The first 7 rows are patterns. Each new row is the sum of 2 different patterns, raised or lowered, with some noise. Before adding, each is slid sideways (what falls off one end comes back at the other) and multiplied by a number that may be negative. Names go in the order of the patterns.
Some rows, each with the names of its patterns after it:
[-0.09 -0.02 -0.61  0.16  0.03  0.95  0.23 -0.80 -0.80  1.54  0.87  1.68
  0.69  2.36  1.50 -0.89 -0.57 -0.48 -2.14 -0.14  0.71  0.09 -0.07 -0.15
  1.64 -2.55  0.78  0.26 -1.12  0.29 -2.11  1.10 -0.58 -3.41  0.16  0.62
  0.60  3.41 -0.45  0.39 -1.12 -0.57  0.70  0.59 -0.23  0.06  1.66] | Z
[-1.60 -0.08 -0.43 -0.03  0.47 -0.94 -0.56  0.56  1.58 -0.12  3.19  1.47
  0.44  0.30  1.36 -0.20  0.67  0.69  0.14 -1.13  0.77 -1.63 -1.08 -1.98
  1.11  0.05  0.38  1.20 -0.43 -0.68 -0.33  1.65  3.08  0.64  2.54 -0.30
 -0.01 -0.83 -0.83 -1.95 -0.86 -0.27  2.34 -0.74  1.57  0.44  0.07] | G
[ 0.47  1.34 -1.69  0.90 -0.54 -0.04 -0.07  0.40 -0.53  0.65  0.40 -0.42
  0.08  0.14 -1.02 -0.90 -1.57  1.04 -0.55  1.76 -0.17  0.37 -0.33 -0.73
 -0.67  0.44  3.34 -0.86  0.06  0.34  0.39  0.57 -0.19  0.41  0.08  0.38
 -1.30  0.17 -0.54 -1.04 -0.02 -1.57  0.14  0.40  0.97 -1.46 -2.10] | A
[ 1.04  0.24  0.21  1.41  0.25 -0.85 -0.37  0.31 -0.26 -1.33 -1.22 -0.54
 -0.96  1.08 -0.59 -0.03  0.18  0.37 -0.60  1.67 -0.92  0.54 -0.18  0.80
 -0.05 -1.49 -0.77  2.29  1.22 -0.70 -0.21  2.50  1.01 -0.42 -1.72  0.06
  3.41  1.35  0.68  1.00 -0.44 -0.02 -3.41 -2.73 -1.62  0.17 -0.29] | R
[ 0.20  0.48 -3.41 -0.84  1.41 -0.31 -0.37  1.36 -0.14 -0.48 -0.14  0.35
  0.90 -0.60  0.63  0.07 -1.18 -0.21  0.10  0.33 -2.26 -0.75  0.02  0.78
 -0.58  0.68  0.15  0.54 -0.37 -0.35 -0.46  0.61 -0.96  0.56  0.19 -1.04
  0.00  0.58 -0.74  0.11  0.22  0.63 -0.74  0.13 -0.64  0.77  0.76] | T
[-0.09  0.59  0.10 -0.30  1.88  0.72  2.00 -0.99  0.57  3.14 -1.22 -0.25
 -0.02  2.87  0.06 -0.48  1.33  1.26  1.81 -0.46 -1.77  2.95 -0.10  1.60
 -0.11 -0.38  0.40 -0.89  0.35 -1.10  0.81 -0.83  0.85  0.44  1.91  0.00
  0.38 -0.53  0.29 -0.08 -0.39  0.43  2.22 -3.41  1.32  0.43 -0.35] | B
[ 0.11  0.90 -0.96 -0.29 -0.22 -1.21  0.58 -0.42 -1.95 -1.80  0.66  0.79
 -0.77  0.34  0.17 -1.12 -0.48  0.34 -2.46  3.41 -0.29  0.50 -1.64 -1.50
 -0.79  0.45 -1.98 -0.08  0.28  0.42  1.08 -2.30 -2.22  0.10 -0.22 -0.96
 -0.64  0.62  0.59 -2.90  1.35 -0.01  0.31  1.30 -2.04 -0.20  0.91] | E

New rows. What belongs after each?
[-0.97 -0.13  0.91  3.26  0.69  1.80 -0.48 -0.12 -2.18 -1.84 -3.72 -0.04
 -0.97  3.69 -1.22  1.37 -0.17 -0.85 -2.51  0.02  2.40 -0.94  0.42 -0.86
 -0.59  0.83  1.19 -0.01  2.78  1.48 -1.31  0.10  0.62 -1.44  0.27 -1.05
  0.15 -1.05  1.44 -3.12 -3.16 -1.83  2.24 -1.69  0.92  0.35 -0.81] | G A
[-0.11 -3.10 -1.96 -0.71 -1.55 -1.98 -1.69 -0.81 -2.28 -0.04 -2.87 -1.34
 -1.95 -0.82  1.24 -0.26 -1.82 -0.88 -1.12 -2.38 -1.96 -2.81  0.21  0.16
 -1.49 -2.01 -0.29 -1.68 -2.17 -1.23  0.23 -2.89 -1.00 -1.91 -2.60 -0.73
 -0.76 -2.36 -1.16 -2.86 -1.64 -1.45 -1.87  2.01 -1.31 -2.44 -0.19] | T E
[-0.32 -1.09 -0.75 -3.97 -1.49 -3.06 -3.35 -0.72 -1.38 -1.93 -3.93 -2.66
 -1.92 -4.32 -2.71 -1.42 -2.04 -1.38 -1.03 -0.97 -1.68 -3.64 -2.04 -2.60
 -3.01 -2.44  0.20 -1.95 -2.14 -1.35 -2.67 -1.59 -2.30 -1.83 -3.50 -1.40
 -5.61 -4.09 -2.84 -2.79 -0.01 -1.19 -4.03 -2.57 -1.70 -2.60 -2.73] | G T
[ 0.71  1.43  0.74 -0.69 -2.70 -0.45  2.74 -0.88  0.97  0.51  2.85  1.36
  0.16  0.64  1.07  1.80 -0.33 -2.13  1.68 -0.34  0.79  0.82 -0.44  0.45
 -0.27  0.58 -1.11  2.15 -1.06  1.53  0.55  2.52  0.21 -0.55 -0.80  2.19
  1.35 -0.44  0.39  3.94 -1.69  0.96 -0.57 -0.06  2.74  1.82  0.99] | R B
[-0.20  0.91 -0.46  0.75 -1.56  0.31  0.09  0.33 -2.73 -0.88 -1.71 -0.28
 -2.04 -1.32  0.87  0.10 -1.32  4.12 -0.77 -0.91  0.30  0.09 -0.31 -1.36
  2.20 -2.02 -0.85 -0.67  0.45  1.26 -3.20  1.33  2.86 -0.28 -2.53 -0.46
 -2.39 -0.53 -1.24 -0.50  0.86  0.74 -2.47  0.25 -1.23 -1.27  0.31] | Z B
[-0.23  0.60  1.22 -0.48  0.18  0.25 -0.21  1.91  0.24  1.39  0.59  1.25
  1.75 -0.71 -1.50 -1.54 -0.81  0.57  0.19  0.45  0.41 -0.57  1.04 -1.29
 -0.98  2.92 -0.80  0.85 -2.52 -0.07 -0.60 -1.94 -1.16  0.68  1.03  3.10
  0.63 -1.29 -2.27 -0.07  0.64  0.04 -0.49  0.58  1.92 -2.01  1.30] | Z E
[ 0.77  0.22 -3.36 -2.88 -0.61 -1.40 -2.74 -2.34 -0.85 -1.36 -1.86 -0.39
 -0.96 -0.40  0.31 -2.89  0.52 -1.08 -0.27 -0.39 -0.87 -1.15 -2.21 -2.54
  1.57  0.05 -2.98 -2.48  1.97  0.65 -2.00 -2.16 -0.53  1.69 -0.05  0.10
 -1.68  1.38 -1.02 -3.59 -4.77 -3.44 -1.34 -0.79 -1.39 -0.65 -0.53] | R E
[ 1.34  1.15  0.34  0.54  1.51 -1.79  0.53 -1.10 -0.08  2.13  0.59  0.59
  0.37 -0.29 -0.24 -1.14 -1.78 -0.45  1.18 -0.11  1.95  0.16 -0.15  0.34
  1.47  1.15 -0.62 -0.64  1.26 -1.49 -0.37 -0.18 -0.47  0.51  0.16 -0.40
 -0.01  0.51 -0.39  1.08  0.30  1.22  1.08 -0.20  0.48 -2.21 -0.31] | A R
[ 0.15  0.63  0.81 -0.29 -0.74 -1.52  3.43 -2.08 -0.71 -0.26  1.34  0.37
 -0.17  0.07 -0.69  0.68 -1.10 -0.43 -1.86 -1.14 -2.83 -2.80 -0.58 -0.15
 -0.13 -1.41 -2.65 -0.14  0.85 -0.95 -0.03  0.42  0.44  1.25 -0.66 -0.89
  0.03 -0.85 -0.39  0.24  0.05 -2.36 -3.25 -2.25 -1.22 -0.68  1.34] | G A
[-1.49 -2.13 -6.05 -2.17 -2.53 -1.58 -6.26 -2.13 -1.42 -2.64 -2.13 -5.48
 -3.59 -0.26 -4.56 -2.72 -4.05 -1.41 -1.24 -4.91 -0.27 -2.33 -0.79 -1.47
 -3.08 -2.87 -1.53 -3.51 -1.12 -3.26 -1.90 -2.39 -3.00 -1.20 -2.72 -5.53
 -0.70 -2.37 -1.65 -2.43 -1.47 -2.40 -3.04 -2.27 -3.33 -4.76 -0.33] | B E
[-1.42 -0.77  0.90 -0.99  0.80  0.89  1.23 -0.68  0.22  1.52  0.56 -1.58
 -0.72  0.25 -0.16 -0.40 -0.48  0.74  0.16 -1.23  1.99 -0.08 -1.02  0.05
  1.00 -0.44 -0.51  1.04 -1.53 -0.65 -2.21  1.40 -0.57 -1.80  0.20 -0.43
 -0.29 -2.69  3.07  0.96 -2.35 -0.53 -1.14 -0.97  1.64 -1.85  0.19] | T B
[-2.04 -2.49 -1.67 -3.70 -2.44 -1.88 -2.51 -1.64 -1.45 -1.75 -3.03 -2.46
 -0.83 -2.09 -3.87 -2.64 -2.73 -3.94 -3.25 -0.85 -1.63 -0.83  0.60 -1.96
 -2.37 -1.70 -2.55 -2.30 -4.36  1.44 -2.95 -0.62 -0.83 -1.93 -0.04 -3.32
 -1.68  1.80  0.78 -2.95 -2.23 -4.51 -1.07 -1.75 -0.76 -0.92 -2.42] | Z A
[ 0.32  0.31  0.61 -0.56  1.92  0.36  1.50  1.55  0.62  1.34  0.42  0.82
  0.23  0.73  1.91 -0.91 -0.79  0.53 -1.04  1.67  1.08  0.86  1.70  1.03
 -0.31  0.13  0.95  0.69 -0.59  3.22  0.87  1.66  0.60  0.98  0.63  0.05
  0.80  3.05  1.06  0.80  0.00 -4.42  1.73  0.31  1.21  0.71 -0.16] | Z A
[-4.15 -2.25 -3.51 -0.92 -2.86  0.58 -0.38 -1.43 -2.51 -4.49 -1.66 -1.74
 -1.97 -2.73 -3.85 -1.50 -4.18 -3.21 -4.43 -0.18 -2.43 -1.59 -0.39 -2.51
 -1.38 -2.67 -1.32 -0.69 -0.36  1.77 -3.22 -3.70 -1.45 -3.90 -3.47 -3.03
 -2.55 -0.74 -2.54 -1.62 -2.34 -1.93 -3.71 -2.61 -1.59 -1.56 -0.46] | G A
[-1.46 -2.08  0.26 -1.01 -1.00 -2.04 -0.32 -0.30 -0.21 -1.52 -1.67 -0.38
 -0.95 -1.08 -0.91 -0.73 -0.10 -0.48 -3.90 -1.78 -1.91 -1.32 -0.23 -0.40
  1.23  2.07  0.02 -0.99  0.21 -1.56 -1.46 -0.54 -1.93 -1.09 -0.66 -0.01
 -1.19 -0.17 -0.36 -0.45 -0.42 -0.40  0.77  0.21 -1.70 -0.77 -0.77] | R T
[-0.99 -0.77 -3.10 -0.68  2.66 -1.78 -0.31 -0.98 -1.33 -2.04 -3.11  1.36
 -3.79 -1.28 -2.65 -2.34  0.59 -0.20 -2.69 -1.56 -3.03 -0.57 -1.34 -1.79
 -0.08 -0.69 -3.75  1.12  0.26 -2.68 -2.59 -0.57 -1.88 -2.17  0.77 -0.75
 -0.52 -0.17 -4.64  0.86 -2.98 -0.27 -0.17  1.18 -2.05 -0.01 -0.77] | B E
[-0.62 -0.77 -0.73 -3.63 -1.09 -4.40 -2.55 -3.66 -0.97 -1.32 -1.12 -1.17
 -4.76 -1.82 -2.30 -0.96  0.07 -1.98  0.10 -2.53 -2.10 -3.00 -1.52 -3.64
 -2.16 -1.33 -0.28 -1.25 -0.86 -1.70 -2.41 -1.96 -0.57 -2.55 -2.85 -0.43
 -3.14 -2.01 -1.52 -0.64 -2.35  0.82 -1.40 -2.17 -1.46 -1.11 -2.19] | G A
[-0.24 -0.57 -3.02 -0.43 -1.53 -1.41  0.33 -3.77 -1.12 -0.42 -2.08 -0.63
 -1.57 -2.21 -1.32 -2.08 -0.23 -2.39 -2.67 -3.38  0.11  0.04 -1.85 -0.57
 -4.33 -2.98 -0.47 -1.29 -3.78  2.72 -1.61 -1.29 -2.82 -2.04 -1.17 -1.46
 -2.20 -1.33 -2.09 -1.22 -0.46 -2.76 -5.08 -1.83 -1.49 -1.34 -2.34] | T E
[-0.60  0.21  3.40 -0.18  0.03 -2.58 -0.06  2.13  0.20 -0.79 -0.10 -0.23
  0.79  0.55  0.19  2.58  0.01  1.09  2.98  1.85  1.04 -0.38  0.74 -0.68
  1.49  2.98  0.53 -0.93  3.80 -3.16  1.00  0.10  1.88  1.34  1.57 -0.44
  1.64  0.82  0.14 -0.02  0.26  3.13  3.64 -0.48  1.20 -0.15  1.04] | A E
[ 0.55  1.77  1.76 -0.90 -0.46  1.34  0.60  0.13  1.04  1.10  0.98  1.49
  1.61  1.42  2.01  1.92  3.37  0.57  0.91  1.47  0.39  1.42  1.33  2.04
 -0.08 -0.59  0.12 -0.98  1.24  0.89  4.13  2.43  1.52  1.93  1.68 -1.38
  1.67  0.42  0.95  1.02  1.74  1.67  1.11  1.20  1.68  1.97  1.62] | G T
[ 4.56 -0.60  1.83  1.76  3.11  4.12  3.31  1.88  4.26 -0.53  1.36  2.85
  0.77  3.96  5.04  1.76  1.80  2.79  2.86  2.22  1.02  5.15  1.00  1.08
  1.83  0.91  4.40  0.50  0.54  2.03  1.95  2.35  2.84  2.51  3.66  1.38
  2.24  3.50  4.00  0.66  1.73  3.01  0.90  1.96  3.41  1.96  2.00] | T E
[ 2.11  2.80 -0.74 -1.05  3.12 -0.64  1.48  0.65 -2.27  3.76 -0.77  1.21
 -2.22 -0.29 -1.10  1.39 -1.19  2.01  0.49  1.05  0.88 -1.40 -1.79  0.04
  0.58  1.46 -3.44  2.26  1.27 -2.69  1.53  0.76  0.83  1.34  0.17  0.90
  3.00 -0.30  1.71  2.34 -1.21 -0.18 -0.89  3.53 -0.06 -1.79 -0.07] | B E
[-0.69  0.38  0.31 -2.28 -0.55  1.33 -0.65 -1.33 -0.51  1.71 -1.90 -1.54
 -1.90  0.33  1.71  1.36  0.33  0.71 -1.11 -0.85 -3.49 -2.18 -2.59  0.11
 -0.59 -0.57 -0.22  0.15  0.06 -0.29 -0.81 -0.25 -0.87 -0.55 -2.09 -0.78
 -0.31 -1.22  0.84 -3.93 -1.15  0.80 -0.49 -1.25  2.06 -1.37 -0.48] | R T
[ 2.25  3.32  0.01  1.34 -2.09  2.14  1.78  1.12  1.85  0.83  2.64  0.80
  2.02  0.57  2.35 -0.14  2.06  1.89  1.95  2.53  1.35  1.50  0.51  1.13
  5.67  0.30  0.15  3.09  0.78  1.56  1.51  1.78 -0.19  1.47 -0.37  1.88
  1.40 -0.77  2.43  2.55  2.15  0.66  0.70  2.33 -0.82  0.66  0.09] | A B
[-2.42 -1.19 -1.50  0.62 -1.67 -1.14 -0.67 -1.43 -0.45  0.14 -0.50 -0.87
 -1.88 -3.07 -3.74 -1.40 -1.57 -1.88 -0.21 -0.90 -2.09 -4.29  0.47 -1.79
 -0.14 -0.54  0.21 -1.68 -1.38 -1.28 -2.29  0.40 -0.59 -0.34 -1.58 -3.51
 -0.16 -3.29 -1.27 -1.94  0.90  1.50  0.08 -1.59  0.61 -3.94 -0.06] | G A
[-4.15 -2.53 -1.61 -1.60 -1.78 -1.95 -2.01 -2.97 -2.22 -1.20 -4.23  1.06
 -2.22 -2.48 -3.30 -3.13 -2.28 -3.29 -4.03 -2.09 -1.16 -2.08 -0.82 -3.71
 -3.32 -2.16 -2.48 -3.06 -2.05 -2.12 -1.20 -4.17 -1.68 -2.03 -1.27 -1.59
 -3.35 -1.94 -0.90 -2.31 -1.49 -3.24 -1.63 -1.58 -2.92 -1.26 -4.56] | T E
[-3.06 -1.29 -0.64  0.78 -0.88 -0.64 -0.96  0.99 -0.04  0.47 -0.52  1.81
 -0.30 -0.59 -0.90 -1.94 -1.97 -0.12 -0.53 -0.36 -0.30 -0.29  0.01 -2.44
 -0.69  0.34 -0.77  0.04 -1.79 -2.75 -1.86 -1.91 -0.70 -0.60  1.16  1.90
 -1.48 -0.41 -1.17 -0.18 -0.65  0.39 -0.72 -1.53  0.48 -0.45 -0.09] | Z T
